The rows are grouped in 4 different ways at once. Each group adds its own fixed numbers to the row, and there is some noise. The rows also spread widely along 16 directions, which tell nothing about the answers.
Some rows, each with its group in each grouping after it:
-4, -10, 15, -11, 34, -5, -29, 11, -25, -11, -8, -17, 5, 16, 7, 5, -18, -21, 5, 0, -1, -7, -17, 3, 9, 18, -9, -16, -7, -25, -14, -25, -5, -8, -6, 4, -18, -16, 15 => dubaz k26 dege (1)
-63, 18, 12, -22, -40, 23, -18, 18, 48, -8, 14, 22, 44, -7, 39, 14, 1, 33, -9, 3, 38, 29, 5, 54, 9, -29, 36, 8, 4, -19, 3, -25, 5, 11, -24, -17, 27, -9, 2 => Zozo k925 dege (2)
-16, -6, 0, 23, 1, 23, 7, 17, -1, 5, -20, 2, 38, 16, 21, 23, -19, 8, 23, 0, 22, -29, -1, 18, -9, -15, -10, 8, 29, -20, 1, -25, 0, 2, -15, 19, -16, -20, 20 => gor k925 Mikil (0)
1, 1, -4, 6, -35, 18, 30, 5, -15, -25, 1, 11, -14, -12, -12, -13, -29, 33, -38, 20, -20, -8, -3, 31, -5, -30, -2, 7, 5, 57, -3, 6, 15, -13, 4, 8, -5, 49, -12 => gor k138 fis (0)
34, -19, 1, 28, 29, -7, 23, 34, -3, -15, 23, 4, 6, -12, -4, 9, 21, 4, 18, -14, -20, 8, 38, 4, 2, 47, -12, 14, 16, 4, 8, 6, 0, 3, -17, 33, -23, -5, 3 => dubaz k138 Mikil (2)
20, -30, -4, 26, -7, -19, 20, -2, -1, 18, -27, -8, -16, 12, -9, -8, -21, 20, 9, -27, -17, -3, 5, 17, -17, -1, -8, 20, 22, -5, 1, 23, 22, 13, 17, 21, -25, 45, -5 => Zozo k963 fis (1)
31, 42, -29, -17, -66, 20, 25, -7, 16, 29, -60, 3, -7, -16, -23, -11, 8, -5, -16, 2, 36, -17, -42, -6, -37, 9, 2, -12, -18, 37, -10, -29, -19, -11, 13, 53, 4, -17, -16 => Zozo k963 Mikil (1)
25, -10, 5, 0, -4, -15, 1, 5, 14, 6, 7, 7, -13, 9, -3, 11, -1, -1, -11, -31, -23, 11, -3, 31, 10, 4, 7, 12, 8, 5, -9, 18, 17, -7, -4, -16, 3, 44, -20 => Zozo k26 dege (2)
-11, 10, -21, 32, -7, 28, 34, 31, -27, -13, -8, 0, 17, 20, -14, 33, -15, 28, 40, 11, -42, -5, -8, 29, 35, -46, -17, 12, 34, 3, -12, 39, -12, 53, -7, 13, 21, 42, 15 => Zozo k963 Mikil (2)
13, 53, -22, -30, -79, 16, 5, 4, -5, 25, -56, -3, -10, 21, -19, 5, -12, 27, 4, 30, 23, -19, -69, 19, -34, -41, 10, -16, -2, 29, -6, 2, 4, 26, 17, 39, 16, 9, -18 => Zozo k138 Mikil (0)
-4, -14, -28, 8, 29, -33, 20, 21, -14, -13, 22, 21, -21, -8, -17, 2, 10, 7, 53, -10, -43, 19, -3, 3, 50, 22, -9, 22, 4, 29, 13, 48, -36, 42, -13, 37, 20, 21, 0 => Zozo k963 dege (0)
20, -5, 14, -46, 20, -17, -23, 47, -27, 4, 11, -23, -10, 27, -19, 26, 18, -19, -2, -9, -16, 5, -31, -5, -44, -30, -14, -17, 3, 2, -11, -33, 13, -24, -20, -8, -1, -15, 11 => dubaz k925 Mikil (1)
-30, -2, -15, -3, -27, 7, 3, 1, 14, 2, 35, 5, 35, -18, 21, 16, -30, 22, 4, 19, 25, 2, -28, 37, -13, -37, 0, -16, 3, -3, 6, -27, -18, 7, 13, -4, -1, -5, -10 => Zozo k963 dege (0)
-1, -10, -7, 15, -28, 7, 27, -21, 15, 42, -5, 3, 25, 8, 14, 29, -9, 29, 33, -4, 37, -22, -3, 14, -49, -11, -4, 6, 32, -20, 14, -4, 6, 26, 21, 20, -12, -15, 2 => Zozo k138 Mikil (0)
-19, -33, -9, 6, -4, 6, 1, -82, -21, 50, -37, -8, -14, 6, -2, -12, -25, -20, 1, -7, 26, -32, -18, -40, -50, 5, -11, -1, -7, -12, 4, -16, 9, -16, 49, -17, -18, -12, 15 => gor k138 Mikil (0)
-12, 4, -7, 31, 13, 21, 15, -4, -3, -10, -8, 2, 9, 12, 12, -1, -38, -11, 12, 3, -8, -39, 5, -17, 20, -13, -29, 0, 17, -14, -4, -4, -2, -4, -14, 10, -10, 4, 15 => gor k925 dege (0)
-41, 46, 1, -21, -7, 18, -29, -67, -2, 22, -45, 10, -40, 44, 11, -10, -35, -36, -2, -3, 6, -50, -9, -57, 36, -12, -7, -6, -13, -29, -20, 12, 17, 0, -4, -37, 36, 3, 20 => Zozo k963 Mikil (0)
-44, -42, -26, -16, 19, 8, 17, 25, -42, -1, 17, 10, 14, -12, -19, 43, -5, -8, 23, -17, -26, 21, -49, 52, 16, -23, -8, 11, 5, 34, -13, -29, -43, 1, -13, 1, 17, 9, 22 => Zozo k26 Mikil (0)
8, 1, -23, 8, -25, 8, 9, 1, 6, 13, -36, -4, -8, 11, -6, -13, -38, -15, 9, -16, -15, -19, -40, 10, 15, 10, -18, -7, 1, -4, -10, -9, -2, 5, -2, 38, -12, 23, -4 => gor k138 Mikil (0)
11, 0, -2, -8, -26, -12, 10, -9, 26, 12, -5, 19, -4, 2, 17, -7, -10, 27, 3, -1, 21, -27, 9, 8, -6, -13, -8, 9, 11, 14, 12, 12, -4, 9, -8, 23, 4, 1, -10 => gor k138 fis (2)
-29, 11, -13, 18, -31, 30, 1, 3, 25, -2, 4, -5, 39, -9, 27, -9, -45, 10, 4, 23, 29, -14, -22, 11, -14, -29, -12, -22, 5, -27, 8, -37, 2, 1, 4, 21, -22, -15, 2 => gor k138 dege (0)
16, -47, 15, -6, 59, -55, -10, -46, -18, -5, 41, 18, -14, -8, 11, 15, 8, -7, 17, -7, -4, 0, 23, 1, 32, 82, 8, 6, -16, 1, 3, 31, -27, 9, 27, -16, -2, 2, -15 => Zozo k925 Mikil (1)
39, 27, 0, 17, -1, -17, -8, 5, 26, -6, -14, 19, -4, 0, 8, -22, 35, 10, 6, 15, 31, -8, 31, -27, 1, 13, 12, 17, -8, 13, 20, 37, 8, -5, -7, 15, -2, -20, -15 => gor k26 Mikil (1)
-13, -26, -8, 7, 7, -6, 29, -12, 22, -12, 45, 36, 18, -32, 6, 1, 32, 25, 6, -1, 5, 3, 51, 0, 38, -16, -13, 25, 0, 34, 13, 42, -45, 15, -10, -15, 37, 0, 0 => gor k26 Mikil (1)
26, 14, -12, -3, -26, 7, 12, -18, 18, 19, -29, 7, -9, 4, -9, -6, -15, -15, -9, -16, 8, -23, -27, -7, -9, 12, -9, -4, -6, 5, -10, -6, 2, -14, 6, 23, -6, 6, -9 => gor k138 fis (1)
-10, 47, -3, -12, 9, 27, -1, 68, 7, -15, 2, 21, 0, 23, -8, 28, 22, -27, 14, -24, -25, 10, -13, -4, 3, -1, 3, 15, 15, -1, -5, -32, 34, -23, -71, 21, 10, -19, 28 => gor k138 Mikil (0)
12, 10, 0, 23, -3, 1, 2, -12, 11, -2, 23, 11, 7, 13, 7, 16, -28, -6, -1, -6, -15, 4, -13, 20, 13, 21, 12, 0, 7, -18, -5, 15, 26, -1, 17, -22, -9, 36, -20 => gor k963 dege (0)
19, 6, -3, 17, -36, 8, 32, 2, 42, -2, -10, 39, 4, -12, -5, 2, 21, 30, -25, -29, 6, 9, 32, 42, 25, -13, 23, 49, 12, 42, -6, 43, 6, -7, -9, -12, 26, 42, -29 => Zozo k925 fis (1)
-45, 8, -15, -9, -20, 10, -23, 18, 52, 22, 22, -2, 29, 10, -4, 10, 16, -12, 28, -29, -5, 75, -38, 9, -12, -8, 24, -3, -3, -71, 9, -8, 31, 22, 2, -19, 12, 3, 14 => gor k26 fis (1)
-26, 14, -14, -12, -38, 19, 9, 45, 11, -26, 12, 11, 22, -23, -10, 4, 4, 31, -15, 9, -6, 40, -19, 53, 15, -34, 17, 4, -8, 29, -7, -10, -13, 11, -11, 9, 20, 22, -4 => Zozo k963 fis (1)
-58, -61, 9, -12, -1, -25, -24, -18, 6, -4, -27, 23, -27, -10, 26, -37, -46, 10, -44, -42, 5, 13, 4, 61, 24, -14, 23, 49, -6, 32, 1, -23, 18, -46, -19, -20, -18, 43, 1 => Zozo k26 fis (1)
8, 8, 26, -32, -18, -27, -30, -18, -10, -29, 20, -1, -24, 24, 14, -14, -41, 26, -41, 39, -16, -14, -9, 21, 23, -25, 5, -23, -13, 15, -7, 29, 23, 5, 16, -36, 9, 55, -30 => gor k925 Mikil (1)

New rows. What belongs after each?
64, -8, -7, -5, 21, -17, 40, -12, -24, 41, -12, -6, -49, 34, -51, 35, 18, -37, 19, -57, -63, -19, -11, -39, -17, 26, -35, 6, 20, 2, -23, 33, 12, 7, 6, 5, 12, 40, 5 => Zozo k963 Mikil (1)
-62, 45, 3, -12, -22, 57, -9, -3, 13, -7, -7, -5, 18, 28, 18, 9, -54, -18, -13, 8, -3, -24, -23, -17, 12, -45, -21, -30, 6, -53, -22, -46, 26, -4, -24, -12, 11, -1, 39 => gor k963 fis (1)
-9, 7, 3, -34, 6, -17, 1, -48, -27, -9, 27, 13, -41, -2, -2, -9, -31, -10, -12, 27, -14, -18, -22, -27, -1, 37, -7, -25, -22, 26, 4, -5, 1, -4, 17, 8, 2, 6, -4 => gor k138 dege (0)
8, 17, 19, -32, -17, -2, 16, -21, 33, 42, 7, 24, -2, 32, 6, 51, 18, 0, 11, -48, 3, -12, 16, 4, -7, 21, 3, 10, 26, -27, -13, 10, 18, 23, -15, -13, 38, 6, 5 => Zozo k963 Mikil (1)
6, 5, -11, 6, 1, 5, 12, -18, 4, 15, 4, 2, -2, 0, -12, 9, 13, 0, 25, -1, 2, -4, -3, -20, -8, 11, -8, -3, -3, -13, 0, 21, -8, 23, 19, 7, 9, -5, 4 => Zozo k138 fis (0)
-40, 23, 3, 19, 14, 56, 6, -3, -39, -51, 31, -4, 22, -15, 0, 3, -8, 7, -16, 64, -13, -6, 19, -25, 12, -29, -11, -23, -11, 3, -7, -7, -1, 0, 7, -29, 8, -8, 29 => gor k138 Mikil (2)
-9, 32, -6, -13, -41, 38, 27, -38, -11, 27, -28, -18, -14, 9, -23, 1, -8, -1, -8, 20, 5, -19, -24, -39, -49, -15, -16, -31, 0, -10, -10, -11, 14, 15, 30, 11, 11, 4, 15 => Zozo k26 dege (0)
-9, -17, -7, 27, 2, 7, 37, -11, -6, -3, 30, 10, -1, 7, -2, 19, -33, 2, 9, -10, -40, 12, -7, 20, -3, 38, 0, 9, 25, -8, 8, 0, 32, 7, 11, 9, -22, 45, 0 => gor k925 Mikil (0)
37, 24, -13, -2, -49, 12, 32, -8, 1, 10, -17, 1, -1, 5, -18, 11, -10, 24, -7, 17, 1, -23, -25, 18, -12, -25, -10, -11, 6, 27, -11, 23, -5, 20, 22, 20, 10, 28, -23 => Zozo k138 Mikil (1)
15, 37, 34, -16, 34, 13, -20, -11, -34, -62, -6, 7, -28, 3, 6, -19, -5, -7, -33, 45, -14, -44, 37, -34, 58, 49, -11, -27, -33, 18, -27, 13, -13, -5, -14, 4, 12, -3, 12 => gor k138 fis (2)
6, 2, -1, -3, -11, 19, 27, 5, -46, -5, -32, -21, -20, -5, -37, -15, 27, 21, 1, 35, -13, -1, 7, -38, -43, 0, -16, -14, -3, 29, 4, 6, -1, 22, 18, 38, -1, 1, 26 => gor k26 Mikil (0)
10, 29, 7, -6, -17, 27, 6, 22, 23, -15, -15, 11, 13, -9, -7, -5, 29, 1, -18, -3, 7, -4, 20, -9, 14, -7, -2, 3, -8, 12, -15, 4, -6, -4, -24, 7, 24, -10, 6 => gor k138 dege (1)
-36, 9, -5, -9, -23, 24, 13, -1, 6, -12, -35, 15, -12, -8, -1, -20, -9, 15, -12, -3, 2, -7, 9, 13, 30, -2, -2, 13, -4, 22, -10, -4, -14, 10, -23, 28, 19, 14, 16 => Zozo k26 fis (0)
-19, 6, -9, 20, -6, 18, 14, 6, 33, 11, 31, 13, 45, -7, 19, 30, 14, 17, 33, -1, 24, 6, 12, 6, -10, -24, -1, 5, 20, -33, 12, 2, -7, 23, -3, -4, 10, -25, 6 => Zozo k138 dege (2)
19, 28, -26, 72, -21, 29, 41, -4, 47, -12, 26, 19, -1, -15, 6, -22, -31, -7, -22, -6, -12, -18, 29, -21, 4, -37, -18, 20, 19, 6, 13, 20, 41, -39, -11, -11, -23, 32, -25 => Zozo k138 dege (0)
-34, -14, 11, -37, -27, 20, -11, -38, 3, 14, -17, -4, 5, -15, -1, -4, -10, -17, -41, -16, 15, 24, -22, 21, -10, 50, 22, -14, -28, -8, -22, -49, -2, -16, 23, -15, 4, 2, 3 => dubaz k925 Mikil (1)
62, -1, 12, 3, 32, -45, -18, 4, -11, -14, 20, 7, -30, 7, 1, -4, 0, -15, -1, 3, -12, -6, -2, -6, -8, 73, 11, -4, -12, 13, 11, 10, 26, -22, 7, 16, -38, 6, -28 => gor k138 Mikil (0)
-2, 5, -5, 14, -18, -7, -6, 5, 23, -10, -6, 11, -6, -9, -8, -29, 17, 11, -14, 1, -2, 40, 5, 1, -1, -5, 29, 25, -12, 14, 14, 29, 27, -9, 10, -12, 2, 24, -18 => gor k925 dege (1)
-14, 2, -1, 4, -14, -10, -18, -34, 4, 18, -34, 14, -15, 22, 10, -13, -21, -1, -2, -6, 16, -5, -19, 6, -4, -2, 27, 24, 0, 4, 7, 16, 28, -11, 15, -18, -2, 18, -13 => gor k925 dege (0)
-46, -76, 13, 0, 33, -14, -14, 21, 0, -11, 28, -5, 25, -15, 15, 5, -12, 0, 6, -44, -33, 44, 13, 53, 28, 25, -1, 11, 4, -27, -8, -24, -15, 10, -9, -15, -8, 27, 21 => gor k963 dege (2)
29, 11, 8, 20, 11, -1, 6, 21, 9, -18, 28, 1, 4, 1, 12, 6, -7, -1, -10, 10, 2, -17, 19, -6, -15, 5, -10, -7, 10, -2, 6, -12, 21, -25, -10, 4, -26, -1, -12 => Zozo k925 Mikil (0)
-7, -47, 13, -22, 9, -16, -2, 26, -4, -6, 10, -2, 18, -15, 5, 8, 2, 15, -9, -21, 3, 13, 4, 40, -11, 10, -4, 2, 0, 9, -6, -33, -21, -4, -7, 14, -9, -1, 11 => gor k963 fis (1)
-4, 1, -23, 1, 12, -25, -21, -3, -3, 18, -14, 17, -14, 7, -22, -4, 45, -5, 38, -5, 8, 34, -23, -21, -9, -1, 30, 31, -15, 13, 19, 41, 0, 8, 16, -11, 19, -10, -2 => gor k925 fis (0)
-1, 1, -8, 15, -33, 27, 24, -26, 18, 8, -1, -5, 42, -27, 10, -2, -19, 12, -13, 21, 35, -14, -6, 6, -21, 8, -9, -26, -7, -9, -3, -26, -26, 5, 35, 15, -10, -14, -5 => gor k963 dege (1)
3, 16, -5, 20, -17, 2, 18, 23, 44, 5, 15, 28, 23, -3, 16, 15, 30, 29, 22, -8, 27, 7, 35, 11, -8, -7, 17, 32, 25, 0, 23, 19, 13, 11, -21, 11, 8, -12, -8 => Zozo k925 Mikil (0)
-6, 26, -32, 22, -6, 1, -8, -36, 4, 12, 0, 35, 17, -3, 13, 7, 4, -5, 23, 32, 53, -16, -26, -15, -3, -13, 26, 20, -12, 24, 23, 18, -12, -18, 22, -19, 7, -36, -19 => gor k925 Mikil (0)
-13, -6, 11, -54, 12, -6, -15, 22, -33, 3, -24, -9, -44, 28, -31, 10, 6, -26, -10, -35, -49, 7, -34, 2, 9, -16, -12, -4, -7, 16, -32, -11, 3, -5, -28, -7, 29, 31, 22 => Zozo k26 dege (0)
2, -3, 4, -6, -4, -7, 8, -17, 12, 8, 7, 0, 3, -1, 9, 2, 0, 6, 2, 5, 17, -10, 9, -13, -19, 16, -6, -10, 1, -12, 6, -8, 1, 5, 11, 12, -5, -10, -1 => Zozo k925 Mikil (1)
-11, -7, -15, 7, -12, -10, 30, -15, 20, 9, 32, 31, 1, -17, 5, 13, 12, 20, 15, -5, 9, 18, 10, 13, -12, 24, 17, 23, 11, 18, 24, 11, 2, 9, 7, 9, 5, 4, -13 => Zozo k925 Mikil (0)
3, 26, -10, -3, -38, 21, -17, -1, 17, -1, -22, -21, -7, 1, -11, -24, -9, -12, -21, 6, -12, 19, -27, -2, 9, -10, 1, -27, -24, -21, -17, 0, 11, 6, 16, -10, 6, 32, -9 => Zozo k26 Mikil (2)
-30, -12, 14, -24, 2, -23, -32, -21, 8, 3, 4, 1, -13, 16, 26, -9, -31, -2, -9, -2, 10, 1, -11, 8, 0, 6, 11, -4, -6, -22, 4, -18, 23, -9, 3, -14, -10, 7, -1 => Zozo k925 Mikil (1)
-1, -25, 3, -8, -14, -12, -6, 20, 4, -5, -3, -9, -7, -7, -4, -23, -3, 6, -26, -7, -7, 17, -3, 10, -27, -23, -1, 5, -3, 17, 6, -19, 20, -25, -3, 0, -18, 19, -5 => gor k925 Mikil (1)
9, -8, 17, 12, -5, -10, -31, 5, 16, 6, -6, -13, 26, 3, 17, -12, 21, 24, 7, 17, 39, 14, 19, -4, -43, -8, 18, 0, -3, -34, 18, 6, 26, 6, 24, -12, -24, -22, -3 => gor k138 Mikil (1)
-37, -59, 17, -22, 15, -22, -26, -5, -11, 0, -37, -12, -6, -17, 9, -30, 12, 14, 11, -19, 10, 25, 20, 22, 18, 58, 7, 4, -21, -10, -4, -14, -33, 31, 5, 30, -4, -3, 24 => Zozo k26 Mikil (0)
10, -23, 2, 29, 22, -15, 1, 15, -4, -13, 24, -5, 25, -20, 16, -3, 12, 25, 13, 29, 33, -2, 30, -2, -33, -12, -5, 2, 5, 1, 26, -5, -6, -8, 10, 12, -34, -31, 1 => Zozo k26 Mikil (1)
13, -6, -21, -3, -51, 9, 34, -3, 56, 55, -29, 16, 13, 1, -4, 13, 2, -6, 12, -63, 16, 6, -19, 28, -18, 22, -2, 22, 21, -10, -3, -15, 3, 4, -11, 39, 2, 1, -10 => dubaz k138 Mikil (1)
-55, 63, 12, -16, -28, 21, -28, -10, 52, -14, 8, 43, 2, 26, 48, -6, -21, 9, -1, 10, 24, -11, 19, -2, 46, -5, 24, 11, 3, -26, 10, 5, 37, 8, -47, -13, 30, -10, 8 => gor k138 Mikil (0)
33, -17, -1, 17, 2, -5, -5, 0, -30, -2, -17, -21, 3, -11, -16, -12, 10, 8, 0, 26, 11, 3, -11, -5, -41, 19, 4, -11, -16, 12, 4, 0, -1, -3, 42, 13, -32, -6, -8 => gor k138 Mikil (0)
6, 15, 14, 19, -30, 54, 39, 11, 3, -12, 9, -31, 22, -20, -19, -7, 13, 10, -37, 26, -6, 16, 24, -31, -71, 7, -12, -33, 4, -21, -1, -39, 40, -8, 23, 14, -27, 1, 18 => gor k925 Mikil (1)
-6, 4, -16, -34, -27, -13, -6, 32, 32, -17, 26, -7, -16, -29, 8, -38, -24, -8, -23, 5, -6, 9, -25, 2, 0, -1, -25, -37, -25, 12, 9, -50, -14, -17, -27, 45, -13, 1, -11 => Zozo k26 Mikil (0)
22, -2, -17, -1, -13, -18, 12, 14, 24, 40, -30, 11, -21, 16, -16, 2, 23, -12, 9, -45, 7, -5, -12, -17, -44, -47, -4, 36, 19, 20, 11, 6, 22, -30, -20, 5, 3, 0, -7 => Zozo k925 dege (1)
15, -19, 2, 31, 8, 8, 8, -20, 6, 4, -9, 3, 14, -13, 3, -5, 10, -1, 3, -9, 12, -10, 30, -7, 4, 34, -2, 10, -3, -9, -2, 13, -6, 1, 18, -3, -11, -3, 0 => gor k138 Mikil (0)
-25, -50, -32, 26, 32, 11, 32, 4, -8, -9, 14, 17, 29, -57, 5, -7, -11, -24, 13, -12, 15, -16, -1, 0, 8, 22, -31, 10, -8, 34, 8, -54, -66, -33, -16, 42, -23, -45, 18 => gor k138 dege (0)
-17, 4, -4, -9, 2, -1, -11, -1, -4, -6, -11, -2, -5, -3, -3, -19, 0, -3, 10, 11, 1, 9, -11, -21, -1, 8, -2, -8, -16, -5, 4, -3, -2, 10, 3, 21, -1, -13, 12 => gor k138 dege (1)
31, 18, -8, -1, 21, -20, -13, 16, -3, -15, 41, 17, 14, 13, 21, 38, -31, -16, 7, 11, 6, -33, -32, 26, 27, -10, -7, -13, 1, 7, -9, -9, -15, -23, -13, -10, -7, -6, -25 => Zozo k963 Mikil (1)
-1, 41, 0, -34, -52, 13, -8, -4, 28, 14, 3, 1, -9, 11, -1, -4, 3, 6, -16, 10, 6, 13, -24, -11, -33, -8, 11, -23, -8, -11, 4, -13, 34, 6, 2, 3, 14, 4, -6 => gor k138 Mikil (2)
40, 2, -16, 21, -24, -19, 26, -17, 17, 21, 13, -5, 8, 6, 11, 0, -35, 21, 21, 23, 21, -31, -18, -1, -29, -15, -26, -16, 20, -6, 21, 17, -2, 17, 26, 36, -27, 1, -28 => dubaz k26 dege (1)
-1, -1, 7, 6, -31, 25, 13, 26, 0, -8, -24, -17, 37, -12, -4, -3, 12, 38, -4, 26, 22, 10, 1, 23, -30, -18, 1, -12, 4, 1, -1, -11, -9, 24, 14, 29, -7, -5, 8 => gor k26 dege (1)
-52, 0, -28, 20, -25, 24, -11, -27, 31, 38, -16, 0, 27, -3, 23, -2, -40, -17, 12, -9, 51, 5, -48, 5, -46, -20, 12, 0, 0, -46, 16, -58, 21, -28, 18, -3, -33, -28, 10 => Zozo k26 fis (0)
